All groups share one centre, and each spreads out both ways along 9 directions, with some noise.
Known rows, each followed by its group:
+1.78; -2.73; -1.89; +2.78; +0.96; -1.45; +5.35; +3.97; +5.35; +3.12; -1.58; -0.90; -1.98; -5.77; -1.29; -0.72; -3.55; -1.92; +2.95; +3.23
(1)
+1.66; -0.53; -0.83; +0.97; -1.94; +2.90; -0.93; +0.54; +2.47; -1.61; -0.44; +0.92; +0.91; +1.32; -2.02; -0.88; -2.74; -3.47; -0.66; +0.30
(2)
+2.71; +0.43; +1.15; +0.56; -0.96; +1.21; +0.91; -1.16; +2.20; -0.92; -1.11; -0.57; -2.21; +1.21; -1.30; +1.90; +0.11; -0.09; +1.41; +1.25
(3)
+0.61; -2.79; -0.52; +4.88; -3.50; +1.93; -0.33; +2.30; +3.74; +1.14; +0.65; -4.14; -1.98; +0.82; -3.99; -0.39; -1.50; -2.28; +0.81; +1.02
(1)
-2.48; -0.98; -1.68; -1.33; +0.69; -4.17; -1.39; +1.00; -0.92; +1.72; +1.82; -2.73; -2.06; -3.73; +0.50; -2.11; +1.90; +0.05; -0.21; +1.31
(2)
-0.49; -0.40; +0.70; -0.70; +0.04; +0.99; +0.14; +1.40; +0.69; +0.03; +0.14; +0.99; +0.54; +0.20; +2.45; -0.39; -0.01; -0.05; +2.82; -0.80
(0)
+3.45; -0.65; +2.80; -2.32; -4.39; -3.17; -1.76; -2.17; +3.54; -1.05; -1.55; -0.64; -0.94; +0.94; -1.89; +1.93; -2.68; -0.82; +0.88; +3.48
(1)
-1.03; -1.44; -0.86; -0.33; -1.61; -0.24; -0.24; -0.48; +0.24; -0.26; +0.67; -0.50; -1.38; -0.24; -1.30; -0.10; -0.99; -0.92; -0.45; -0.51
(2)
-1.25; -1.11; -0.08; +0.59; -1.08; -0.62; -0.99; +3.22; +0.99; -1.05; +0.71; -0.26; -0.29; +0.24; +1.49; -2.76; -0.07; -2.66; +0.43; +0.57
(3)
-2.48; -2.69; +0.12; -2.01; +0.32; -4.00; +0.33; +1.23; -1.77; +1.13; +0.49; -0.72; -0.53; +0.05; +2.92; -1.84; +0.90; +2.32; +2.56; -0.18
(2)
-1.59; -3.88; +1.04; +4.38; +0.53; +3.05; +2.34; +2.26; +1.57; +2.88; +0.20; -0.53; -2.91; +0.31; -0.21; +3.58; -1.53; +0.50; +0.21; -1.18
(3)
-1.54; +0.63; -0.27; -0.74; -0.97; -2.82; +1.49; +0.81; +1.16; -0.35; +0.41; +0.32; +1.76; -1.82; +0.37; -1.47; -0.63; +0.08; +1.51; -0.34
(3)
-4.98; +0.45; -1.30; -2.87; -2.33; -2.70; -2.31; +1.17; -3.32; -2.09; +2.40; +3.40; +0.99; -2.17; +2.28; -2.55; -3.13; -4.26; -5.80; -1.38
(0)
-0.67; +0.43; -0.60; -1.69; +0.17; -1.35; +0.30; +3.00; +1.10; -0.94; +0.14; +0.74; +0.55; -1.35; +3.84; -3.16; +0.79; -1.12; +3.58; +0.09
(1)
-0.96; -1.39; -1.87; +0.90; +3.12; -5.94; +2.71; -0.33; +0.75; -0.75; -0.35; -0.44; -1.35; -0.52; -1.77; -2.23; +1.28; +0.23; -4.54; +2.31
(1)
-0.86; -0.76; +0.56; -1.27; -2.37; -1.30; +1.35; -0.35; +1.28; -2.65; -0.62; +4.34; -0.23; +1.24; +0.32; +1.15; -4.67; -1.85; -3.65; -0.82
(2)
-3.02; -2.57; -0.60; -0.62; -0.11; -0.62; -0.27; +1.96; +3.64; -0.69; +1.06; +0.22; +0.65; +0.42; +2.05; -0.65; +0.43; +0.14; +2.70; -2.51
(0)
+0.08; -2.14; -0.92; -2.57; +0.57; +0.25; +1.52; -1.43; +1.64; -2.14; -0.11; +2.52; -2.86; +0.61; -0.72; +0.38; -1.06; -2.41; -0.44; +0.13
(0)
-1.33; -0.58; +4.28; -2.58; -1.52; +2.64; -2.74; +3.30; -1.68; -2.21; +1.27; +4.53; -2.14; +1.24; +5.55; +0.10; -1.17; -6.13; -0.27; +1.39
(0)
+0.58; +0.51; -1.86; -5.68; -0.82; -0.80; +0.23; -3.22; -2.47; -3.98; -0.54; +4.23; +2.17; +2.01; -0.38; -3.63; -2.10; -1.81; +0.31; -0.72
(3)
+1.92; -0.61; +1.37; -4.45; -2.13; -3.48; -4.13; -2.34; -0.25; +0.50; -0.56; +0.67; +0.04; -1.47; +0.47; +1.70; -3.26; -0.59; -2.37; +2.70
(1)
-0.66; -0.45; -0.86; -3.60; +1.91; -2.56; -0.39; +0.34; -0.76; -1.36; -0.15; +2.97; +1.01; -0.55; +3.30; -2.16; -0.07; -0.50; -0.14; +0.24
(2)
+1.08; +0.17; -2.32; -4.87; -0.86; +1.79; -0.35; -3.70; -4.58; -1.20; -0.84; +4.46; -1.27; +1.50; +2.05; +2.00; -4.29; +1.36; -1.63; -2.48
(0)
+2.27; -0.41; -0.11; -3.44; -0.41; -2.11; +0.39; -2.94; +0.44; -1.62; -1.44; +1.68; -0.01; +0.32; -1.59; -0.08; -1.83; -0.51; -0.32; +1.80
(1)
-2.42; -1.10; -4.06; +0.84; +2.80; +2.26; +0.20; +0.59; -3.36; -0.56; +1.36; +0.76; +0.60; +0.29; -0.83; -3.82; +0.27; -1.66; -2.30; -2.26
(1)
+1.46; -2.36; -3.81; -2.00; -0.70; +2.01; -6.54; -0.44; -1.63; -0.20; +0.89; -2.52; +1.10; +1.87; -1.25; -4.67; -0.40; -1.72; +0.51; +0.45
(1)
-1.75; +0.76; +0.65; -0.71; +0.36; -2.73; +3.90; +0.20; +1.10; -3.93; -0.05; +2.17; +0.61; +3.22; +1.07; -2.23; +2.64; +0.23; +1.70; -1.26
(1)
-0.30; +0.82; +1.06; +0.38; -2.75; -0.13; +2.60; +0.05; -0.66; +0.13; -0.09; -0.43; -0.32; -0.13; -0.89; -0.16; -0.55; +0.34; +3.01; -0.38
(2)
-0.47; -1.07; -0.55; -1.07; +2.01; -2.19; +0.89; +0.26; -0.45; -0.08; -0.33; +1.31; -2.23; -0.84; +1.50; -0.13; -0.06; -0.13; -1.56; +1.12
(3)
-1.19; -3.20; +0.66; -2.74; +1.83; -1.49; -1.43; +2.52; +0.02; +0.65; -0.29; +2.14; +0.91; +0.97; +5.54; -1.02; -0.49; +0.82; +2.15; -0.54
(0)
+0.00; +2.89; +2.04; -3.54; -1.83; +0.51; -0.98; -1.23; +0.14; -2.93; +0.36; +2.96; +0.49; -0.16; +1.26; +0.45; +0.06; -2.72; +0.60; +0.16
(3)
+1.12; +0.68; +0.37; -2.84; -1.77; +3.61; +0.54; -3.14; +0.95; -3.88; -0.38; +3.21; +1.04; +3.15; -2.11; -0.40; -1.05; -2.42; +2.24; -1.54
(2)
-0.98; +0.21; +2.64; +0.24; -2.11; +5.64; -6.85; +3.33; +1.36; +0.80; +2.19; +0.18; -0.01; -1.46; +2.91; +1.71; -1.04; -5.22; +0.13; +0.09
(3)
+3.38; +2.43; +1.65; +2.41; -4.23; +1.48; -0.71; +3.67; +2.31; -2.57; -1.71; +3.55; +1.98; +1.79; +2.54; +0.21; -5.69; -3.89; -3.04; +1.46
(2)
-4.65; +0.44; +0.48; -0.13; -3.02; +2.65; +1.46; -0.14; +0.27; -1.37; +2.39; +2.59; -0.45; -1.58; -1.42; +1.64; -2.35; -3.54; -1.13; -3.62
(2)
-0.95; -0.53; +0.13; +0.83; -2.46; -1.91; -5.98; +0.16; -1.61; +0.16; +1.58; -3.64; -1.54; +2.09; -0.10; -0.02; +1.20; +0.33; -4.35; +0.77
(1)
+0.20; -1.32; -1.97; +2.16; -1.10; +0.68; +0.77; +0.45; -2.70; +2.00; +0.13; -0.82; +0.23; -1.38; -2.89; -1.31; -3.55; -1.19; -2.14; +0.85
(0)
-1.58; -0.44; -3.99; +1.33; -0.62; -5.38; +5.70; +1.63; -1.08; +0.81; -0.49; -1.49; +0.67; -0.94; +0.35; -4.25; -0.92; +4.20; +2.11; -1.52
(3)
+2.05; -6.04; -4.26; +3.11; -0.47; +4.29; -0.21; -1.23; +2.68; +1.68; -1.06; -1.60; -0.50; +2.11; -6.22; +0.35; -4.72; -0.42; -1.11; -1.07
(2)
-1.42; -0.86; +1.04; -2.66; -1.23; +0.82; -2.66; +1.43; +2.15; -2.50; +1.07; +1.59; -2.24; +1.24; +3.47; +0.26; +0.27; -3.14; +1.06; -0.50
(0)
-0.55; -1.91; +0.55; +0.32; -0.58; +0.20; +0.03; +1.50; -0.27; -0.52; +0.31; +1.30; -1.52; -0.43; -0.83; -1.57; -1.95; -4.71; -1.63; +2.05
(0)
+0.49; -6.16; -2.17; +1.00; -0.31; -0.15; -0.36; -0.45; +3.39; +0.09; -0.31; -1.27; -2.62; +2.24; -4.09; -1.03; -2.36; -2.02; -1.06; +1.23
(0)
+1.25; -4.26; -2.26; +0.06; -0.47; -0.47; -1.25; +1.77; +1.98; +2.46; -0.58; -2.31; +0.21; -0.47; -0.24; -1.92; -2.44; +0.56; +3.17; +0.49
(1)
+1.61; -0.51; +0.45; +0.86; -3.08; +1.37; -3.77; -0.21; +2.70; +0.67; +0.82; -2.99; -0.72; -0.52; -3.22; +0.60; -0.71; -2.45; +0.13; +1.91
(3)
+0.10; +0.55; -0.92; +0.61; -2.07; +0.14; -0.65; +0.38; +1.37; -0.32; +0.58; -1.54; +0.93; -0.10; -1.00; -1.41; -0.08; +0.03; +1.93; -0.72
(0)
+0.32; +3.99; +0.34; -3.58; -0.29; -1.26; -3.19; +1.19; -1.62; -1.55; +0.77; +0.67; -0.28; -2.29; +4.45; -2.08; +2.13; -1.87; +0.53; +1.54
(2)
-0.55; -1.10; -0.15; +1.09; -0.72; -2.59; +3.84; +0.45; +0.58; -2.25; -0.38; +0.33; -2.52; +2.47; -0.62; -1.77; +0.37; -0.51; -0.31; +0.60
(3)
-0.59; +0.47; +0.19; -0.44; -3.30; -0.79; -3.13; +1.04; +0.34; -1.72; +1.45; -1.48; -0.71; +0.33; -0.54; -2.64; -0.12; -3.76; -1.11; +1.41
(3)

New rows. What belongs after each?
+2.31; -5.73; -1.75; -2.24; +2.32; -0.77; +1.86; -2.14; -3.16; +1.75; -2.52; +3.02; +0.97; +2.51; -0.61; -0.72; -4.97; +1.73; -0.17; +0.80
(0)
+4.18; +0.81; +0.89; -0.58; -0.71; +0.11; -0.11; -0.31; -4.42; +1.20; -1.98; +0.54; +2.84; +0.59; -0.45; -2.36; -2.33; -0.05; +0.96; +3.00
(0)
+1.17; +2.25; +0.28; +0.47; -1.78; +0.21; +0.72; +0.33; +0.74; -1.52; -0.13; -0.60; -2.10; +0.10; +0.51; +0.24; +0.67; -0.64; +0.53; +0.76
(1)
+0.07; +1.47; +1.40; +0.05; -1.91; +0.72; -0.18; +1.48; -2.56; -0.89; +0.42; +1.50; +0.06; -1.20; -0.36; -2.03; -1.75; -5.07; -1.87; +2.33
(0)
+1.94; -3.03; +0.32; -2.92; -2.66; -1.36; -2.31; +0.85; +3.41; +0.45; -0.99; -0.47; +1.40; +0.05; +0.76; -1.62; -2.77; -0.68; +5.30; +1.45
(1)
-0.98; +2.73; +0.95; -2.78; +0.09; -2.71; +1.76; +3.47; +1.75; -2.48; +0.23; +2.64; +0.74; -2.47; +6.25; -3.27; +1.65; -1.77; +4.60; +0.33
(1)
+2.26; +2.31; +0.45; -0.85; -3.74; +2.96; -3.38; +2.85; +0.67; +1.47; +0.44; -0.95; -1.38; -3.71; +3.34; +0.58; -2.43; -2.24; +3.57; +1.28
(1)
-0.06; +0.22; +1.38; -0.32; -2.29; +2.50; -2.47; +2.02; +0.68; -1.06; +1.10; +0.54; -2.81; +0.20; +1.91; +0.38; -0.33; -3.97; +0.48; +0.73
(0)
-1.42; -0.55; +1.15; +1.43; -1.22; +0.86; -0.19; +2.72; +1.14; -0.15; +1.06; -0.07; -0.09; -0.73; +0.32; -1.60; -0.27; -3.50; +0.93; +0.81
(0)
+1.03; -1.12; -2.13; -0.03; +0.79; +1.59; +3.18; -0.49; -0.65; +1.88; -0.92; +1.19; -0.67; -1.57; -0.43; +1.00; -2.95; +1.24; +1.12; -0.94
(1)
-0.62; -0.41; -0.92; +0.15; -0.07; -1.42; -1.96; +0.62; +0.07; -0.68; +0.95; -0.37; -0.66; -1.93; -1.54; -2.19; -0.49; -4.15; -4.27; +2.39
(1)
-0.48; -1.20; +0.92; -0.71; -3.25; +1.12; -2.90; -1.65; -0.78; -0.88; +0.66; -0.15; +0.46; +2.90; -1.84; +0.74; -1.63; -1.06; -1.59; -0.78
(1)
-0.28; +1.17; -0.78; -0.53; -0.39; +0.24; +1.27; +0.10; +1.73; -0.96; +0.39; -0.19; -0.53; -1.02; -0.22; -0.44; +0.67; -0.67; +1.79; -0.60
(0)
+2.50; -0.47; -1.04; +1.68; -1.05; -0.77; +0.91; +1.85; +4.95; -1.03; -0.42; -1.59; -1.92; -2.14; -3.08; -3.09; -0.74; -5.19; +0.86; +4.26
(1)
+0.16; -1.15; +1.97; +0.09; -2.37; -4.22; -1.47; -3.18; +0.25; -0.97; -0.14; -0.95; -1.84; +1.62; -4.09; +2.64; -1.35; -0.41; -6.79; +2.50
(1)
-1.90; -1.14; +0.06; +0.27; -0.79; -0.66; -1.69; +1.61; -0.83; +1.33; +1.01; -0.24; -0.28; -1.24; +1.25; +0.36; -1.60; -0.72; -1.85; -0.39
(1)
+1.93; -2.73; -3.77; -1.71; +1.44; +0.72; +0.65; +0.34; +0.29; +1.04; -1.29; -0.27; +1.05; -0.03; +0.44; -3.02; -1.69; +1.18; +4.67; -0.47
(1)
+0.35; -1.09; +0.43; -1.90; -2.87; +1.25; -2.36; +0.38; +0.38; +0.09; +0.06; +0.50; +0.79; -0.03; +0.65; -0.29; -2.65; -1.55; +2.25; -0.18
(1)
-3.14; -0.27; -1.59; -0.40; -1.23; -4.53; -0.40; +3.12; -0.97; -1.05; +1.45; -0.41; +0.32; -1.36; +1.59; -5.03; +0.15; -2.07; -1.11; +0.82
(3)
+0.06; -0.59; -1.17; -2.05; -0.81; -0.32; -1.40; -0.65; +3.74; -2.38; +0.50; -0.25; -2.57; +0.72; +0.36; -0.24; +0.92; -1.50; +1.07; -0.15
(0)
-0.06; +1.52; +0.43; -0.32; -0.01; +2.28; +2.42; +0.41; -2.90; -0.14; +0.13; +2.83; -2.09; -2.28; +0.47; +0.44; -1.91; -3.28; -1.19; +0.89
(0)
-1.96; -0.58; +0.21; -0.60; -2.39; -0.78; -1.51; +1.12; +0.92; -2.18; +1.29; +0.83; +0.53; +0.29; -0.28; -2.28; -1.10; -4.01; -1.10; +0.36
(0)
-1.98; -3.33; +0.85; -1.11; +1.23; +0.46; +2.48; +1.59; -5.34; +1.21; -0.29; +5.48; +0.95; -0.44; +2.05; -0.99; -5.08; -3.12; -2.54; +0.63
(0)
+1.22; -3.83; +0.21; -2.16; -2.34; -2.43; -2.23; +1.31; +3.10; +1.59; -0.63; -0.94; +1.05; -0.60; +0.59; -0.86; -3.11; -0.32; +3.59; +1.63
(1)
-3.41; -7.01; -1.36; -1.71; +1.68; -0.40; -3.79; +3.82; +1.10; +1.58; +1.38; +1.05; -3.26; +0.44; +5.38; +0.30; -2.00; -1.00; -1.27; -1.04
(0)
-1.62; -1.76; -0.16; -3.55; +2.71; -4.16; -0.66; +1.71; -0.65; -0.56; -0.06; +1.75; +1.89; -0.24; +4.19; -4.15; +1.37; -0.25; +1.82; +0.80
(2)
+2.18; +2.32; +0.69; -0.56; +2.28; +0.34; -0.72; +2.42; -0.34; +1.84; -0.55; -1.19; -1.48; -2.99; +4.98; +0.21; +2.56; +1.16; +3.67; +1.97
(0)
+3.54; -0.20; -0.03; +0.55; -1.99; +2.38; -3.86; +0.86; +4.67; +1.35; -0.66; -2.75; +1.89; -0.82; -1.67; -0.03; -0.79; -1.08; +3.79; +1.47
(3)
+1.80; +1.13; +1.65; +0.75; -3.06; -4.36; +1.34; +2.37; +2.95; -2.44; -1.36; +1.42; +1.15; +0.35; +0.43; -2.02; -2.93; -3.02; -1.91; +3.56
(2)
-0.19; +0.89; -2.76; -1.89; -2.89; -1.66; -0.69; -2.23; -2.22; -1.19; +0.23; +0.94; +2.89; +0.47; -2.01; -2.14; -3.18; +0.63; -2.20; -1.64
(0)
-2.25; -0.24; -2.35; +1.18; +0.43; +5.96; +2.73; -0.86; -3.25; -1.04; +1.01; +3.29; +0.90; +1.43; -1.93; -0.63; -1.91; -1.73; -0.83; -4.25
(1)
-1.09; +1.48; -1.27; -4.10; +0.44; -1.65; -2.48; -2.08; -1.13; -0.68; +1.92; -2.36; -2.27; -2.80; -0.73; -2.51; +4.35; -1.44; +1.94; +0.97
(2)
-1.99; +0.21; +0.52; -1.93; -0.61; -1.74; +1.72; +0.24; -0.99; -0.67; +0.52; +1.07; +0.31; -1.04; +0.90; -1.15; +0.09; -0.41; +1.74; -0.58
(2)
-0.16; +2.52; +0.73; +1.73; -1.45; +2.77; -0.38; +2.67; -1.15; +2.12; +0.48; -1.33; +2.19; -1.30; +3.00; +0.29; +0.35; +2.05; +4.43; -1.89
(0)
+0.91; -4.12; -0.52; -2.37; -1.58; -1.13; -0.81; -1.15; +1.23; +0.10; -0.95; -0.14; +1.61; +3.08; -0.49; -1.27; -2.13; +1.79; +3.95; -0.82
(1)
-1.40; +0.85; -0.58; +0.52; -2.37; +1.93; -1.85; +1.64; -0.27; +0.26; +1.46; -0.66; -0.86; -1.01; +1.34; +0.24; -0.91; -0.95; +0.24; -1.61
(0)
+0.47; -3.57; -2.23; -1.05; +0.65; -2.95; -4.61; +1.80; +4.23; +1.21; -0.10; -3.99; -0.04; +0.85; +2.96; -1.89; +1.91; +2.97; +2.98; +0.08
(0)
-0.16; -0.12; -0.20; -0.75; -3.19; +4.17; -3.42; +2.34; +0.38; +0.20; +1.27; +0.36; +0.93; -1.21; +0.61; -1.54; -2.83; -4.58; +2.20; -0.47
(1)
-0.71; -0.42; -0.79; +0.40; -2.73; +0.73; -1.91; +0.84; +0.85; -0.91; +1.19; -0.91; -1.19; -0.14; -0.80; -0.80; -1.04; -2.63; -0.95; -0.01
(0)
-2.10; -4.77; -2.27; +1.01; +2.17; -3.60; +1.36; -0.16; +0.47; -0.08; +0.15; -0.58; +0.50; +2.31; -2.77; -2.99; +0.09; +0.42; -2.75; +0.04
(1)
-1.72; -3.39; +0.42; -0.79; -0.97; -2.13; +0.59; +1.04; +0.90; -0.64; +0.24; +0.89; +0.82; +1.91; +0.60; -1.77; -1.24; -0.43; +0.87; -0.27
(2)
+1.56; +3.14; -0.57; -1.41; -0.62; +1.50; +0.88; +0.60; -0.13; -1.10; -0.28; +1.65; -1.12; -2.09; +1.60; -0.18; -0.82; -1.58; +1.45; +0.58
(1)
+2.02; +0.38; -0.28; -1.60; +0.04; +0.66; +2.93; -2.38; +0.24; -1.81; -1.41; +2.12; +0.60; +1.19; -2.19; -0.72; -0.99; -0.41; +2.11; +0.40
(0)
+0.22; +1.18; +0.34; -2.48; -1.79; -2.01; -4.58; +0.65; +0.41; -1.94; +1.16; +0.12; -0.01; -1.14; +0.69; -2.79; +0.19; -4.28; -1.77; +2.74
(1)
-0.53; -3.55; -3.68; +1.63; +0.91; +1.82; -0.27; +0.95; +0.21; -0.23; +0.57; -1.50; +0.66; +2.35; -2.13; -4.47; +0.17; -0.99; +1.31; -1.00
(1)
-1.59; +1.32; +0.53; +3.19; -1.14; -0.39; +0.64; +3.80; +1.06; +0.88; +1.45; -1.91; +1.14; -3.12; -0.53; -2.73; +0.88; -3.06; +1.02; +1.23
(0)
-1.70; -2.31; +0.48; +3.36; -2.22; +1.73; -3.39; +1.96; +0.94; +3.57; +1.99; -3.75; -2.34; -2.21; -1.87; +2.29; -1.29; -1.54; -2.19; +0.42
(3)
+0.13; -2.42; -1.65; -1.37; +0.99; -2.93; -0.16; -1.66; +0.17; -1.27; -0.37; +0.04; +0.28; +1.81; -2.40; -2.41; +0.10; -0.35; -1.95; +0.99
(1)
+0.76; +0.26; -0.97; -0.47; -0.96; +1.65; -1.22; +0.90; +0.67; -0.15; +0.65; +0.77; -0.49; -3.07; -1.23; -1.33; -2.67; -4.99; -1.33; +2.03
(1)
-1.10; +0.03; +2.28; +1.24; -2.67; -3.47; -0.33; +2.03; +3.08; -1.70; +0.69; -1.39; -1.18; +1.14; +0.27; -0.73; +1.39; -1.56; -0.46; +1.67
(1)
+0.66; +4.82; -1.49; -0.44; -2.89; +0.49; +1.62; -2.61; -0.74; -0.33; +0.82; -0.91; -3.33; -5.13; -3.51; +1.85; -0.86; -1.55; -1.64; +0.56
(2)
